There are 5 hidden switches. A switch that is on adds its own fixed numbers to the row, and there is some noise. The rows also spread widely along 6 directions, which tell nothing about the answers.
In the rows, 128 means zero.
Known rows, each followed by its switches (1 for on, 0 for off):
[123  58 122 135  77 160 163  90 163 111 139 112 108 123 104 116 135 118
 153  99  80 112  75 112 110 142] => 1 0 1 0 0
[122 116 124 138 121 147 179 110 201  97 121  88 111 124 119 127 143 109
 139 128  88 128 128 131 111 149] => 0 0 0 1 0
[103  85 140 116 160 159 177 115 212 132 114 152 114 148 102 127 164 113
 107  94 126 103 148 122  92 173] => 1 1 0 1 0
[130 125 147 153 135 158 167 146 192 101 143  90 126 123 121 143 162 121
 153 128  89 120 141 123 144 160] => 0 0 0 0 0
[116  91 110 138  96 124 167  88 196  87 107  85 110  99 112 106 165 110
 131 117  68 150  80 120 107 156] => 1 0 1 0 0
[111  87 124 122 145 176 189 121 217 129 122 112  81 115 102 119 171  98
 134 119  97 102 116 106  93 165] => 1 1 0 1 1
[132 121 144 160 134 138 177 126 202 106 139  80 100 105 131 132 166 113
 149 145  72 119 119 116 124 158] => 0 0 0 1 0
[114 105 158 149 125 162 164 128 196 113 134 114 122 130 134 130 160 124
 133 122  84 106 126 120 133 162] => 1 0 0 0 0
[123  97 125 120 166 136 188 125 190 104 118 106  92 104 119 141 184 117
 162 119 123 122 132 120  96 163] => 0 0 1 1 0
[126 109 130 135 112 126 164  95 199 117 119  99 108 128 119 114 134 126
 134 114 100 121 112 120 114 157] => 0 0 0 1 0
[128  61 142 143 118 178 157 115 181 116 138 151 138 156 117 129 137 134
 146  85 111  72 144 121 126 163] => 1 0 0 1 0
[120  79 134 131 141 152 178 107 204 120 126 129  91 110 106 127 190 122
 148  98 119 109 110 110  90 170] => 1 1 0 1 0
[120  83 139 148 106 173 166 113 192 109 141 117 105 120 102 113 170 117
 151 105  85 107  93 120 122 152] => 1 1 0 0 0
[116  82 130 121 148 155 182 131 204 103 131 124 122  87 113 131 187 116
 159 106 107 103 135 101 130 169] => 1 0 1 0 1
[125  63 113 112 115 172 184 106 182 111 135 115 118 106  91 120 157 111
 161  98 106  99 116 112 106 144] => 1 0 1 0 1
[106  92 131 137 126 178 171 123 196 115 125  98 103 142 119 129 142 109
 135 119  80 114 116 126 110 145] => 1 0 0 1 0
[115  76 131 146  89 109 150  79 202 121 117 124 119 122 121 108 148 131
 115 102  92 102 112 110 115 171] => 1 0 0 1 0
[123  55 112  88 154 136 158  98 181 152 123 161 111 111  91 127 171 170
 159  77 173  80 137 100  78 170] => 1 0 0 1 1

New rows, each followed by its switches (1 for on, 0 for off):
[112  73 110 106 138 165 191 116 202 123 125 126  97 109  88 121 179 104
 138 100 114 110 107 112  98 168] => 1 1 1 0 1
[106 100 140 139 139 149 167 107 207 127 126  97  83 118 109 129 188 119
 124 123 102 138  90 114  91 170] => 1 1 0 0 0
[123 113 128 136 130 154 185 108 216 107 111 102  96 135 109 116 150  88
 118 122  95 126 125 130  97 161] => 0 1 0 1 0
[121  90 115 126 128 132 191 110 195 116 134  94  86  93 106 125 166  98
 152 127  87 108 109 104 113 163] => 0 0 1 1 1
[112  56 109  91 153 198 195 121 195 142 130 140  81 118  84 129 174  99
 155  96 120  85 122 103  80 147] => 1 1 1 1 1
[101  87 131 134 118 168 192 122 205 108 125  90  84 129 117 120 154  78
 125 133  61 124  94 117  99 141] => 1 0 1 1 0
[129 100 112 156  99 133 166  84 213 103 119  86  89  86 103  99 188 119
 153 113  72 144  64 122  98 168] => 1 1 0 0 0
[102 101 125 132 119 151 171 107 193 114 120  73  99 116 113 123 157 117
 126 124  90 139  90 128  96 149] => 1 0 0 0 0
[120  71 113 121 108 150 181  99 191 101 115 113 102 118 105 117 151 111
 150  99  92 118  97 126  91 144] => 1 0 1 1 0
[146  97 102 141 135 146 183 104 202  93 114 109  94  54 100 114 219 147
 204 101 129 149  96 123  95 167] => 1 1 0 0 0
[119  87 109 124 143 168 188 118 206 112 124 101  98  96 107 123 167 122
 159 115 109  99 119 118 105 159] => 1 0 0 1 1
[134 121 126 142 150 152 185 143 219  94 128 112 123 103 121 133 172 116
 169 123 109 105 156 117 126 172] => 0 0 0 1 1
[115  84 112 125 151 151 197 127 220 104 116 120 103  87 113 128 190 109
 162 115  98 107 134 110 110 172] => 1 0 1 1 1
[135  98 145 134 130 125 137 115 173 110 141 149 143 126 109 133 160 167
 150  83 145  99 157 115 143 187] => 0 0 0 0 0
[117 100 149 129 144 146 172 123 196 121 134 101  98 138 122 135 159 113
 136 129 104 111 134 116 105 161] => 0 0 0 1 0
[128  52 100 106 111 217 198 115 164 129 156 113  75 109  67 124 158 103
 187  95 103  88  77 113  92 117] => 1 1 1 0 1
[151  54  87 128 112 126 177  95 186  99 126 136 106  55  90 111 202 152
 205  85 113  92  96  86 117 164] => 1 0 1 1 1
[141 101 124 123 146 138 172 120 195 112 142 152 128  96  91 128 188 142
 172  84 149  95 156 102 129 184] => 0 1 0 0 1
[119 106 114 126 122 125 162  91 175 121 123  73 102 116 104 123 143 142
 139 117 111 145  89 129  96 147] => 0 0 0 0 0
[124 128 127 150 159 103 178 122 242  63  79 121 132  79 139 124 219 132
 149 119 117 147 164 125 122 196] => 1 0 0 1 0
[128 121 118 133 122 125 167 110 184 101 110  79 116 109 117 125 147 135
 142 117 114 149 120 141 108 157] => 0 0 0 0 0
[127  83 144 148 116 157 164 112 197 129 140 114  93 115  98 114 188 126
 144 112  92 105  83 105 113 170] => 1 1 0 0 0
[118  96 136 139 112 103 143  90 189 126 123 132 127 151 117 122 125 137
  96 111 106  95 135 114 122 170] => 0 0 0 1 0
[120 104 128 150 147 180 217 155 252  70 116 125 102  77 119 114 212  67
 160 129  63 110 143  97 138 177] => 1 1 1 1 1
[130  82 121 133  96 133 186  88 189 110 125 116  99 125  96 108 149  96
 127 110  79 113  93 115 103 157] => 0 1 1 1 0
[130  81 142 164 106 155 173 129 199  85 142 124 136 111 130 125 189 119
 151 109  73 100 115 102 157 171] => 1 0 1 0 0
[121  82 115 114 125 145 182 108 175 121 125 105  94 130 106 130 141 113
 150 113 107 122 111 122  82 141] => 0 0 1 1 0
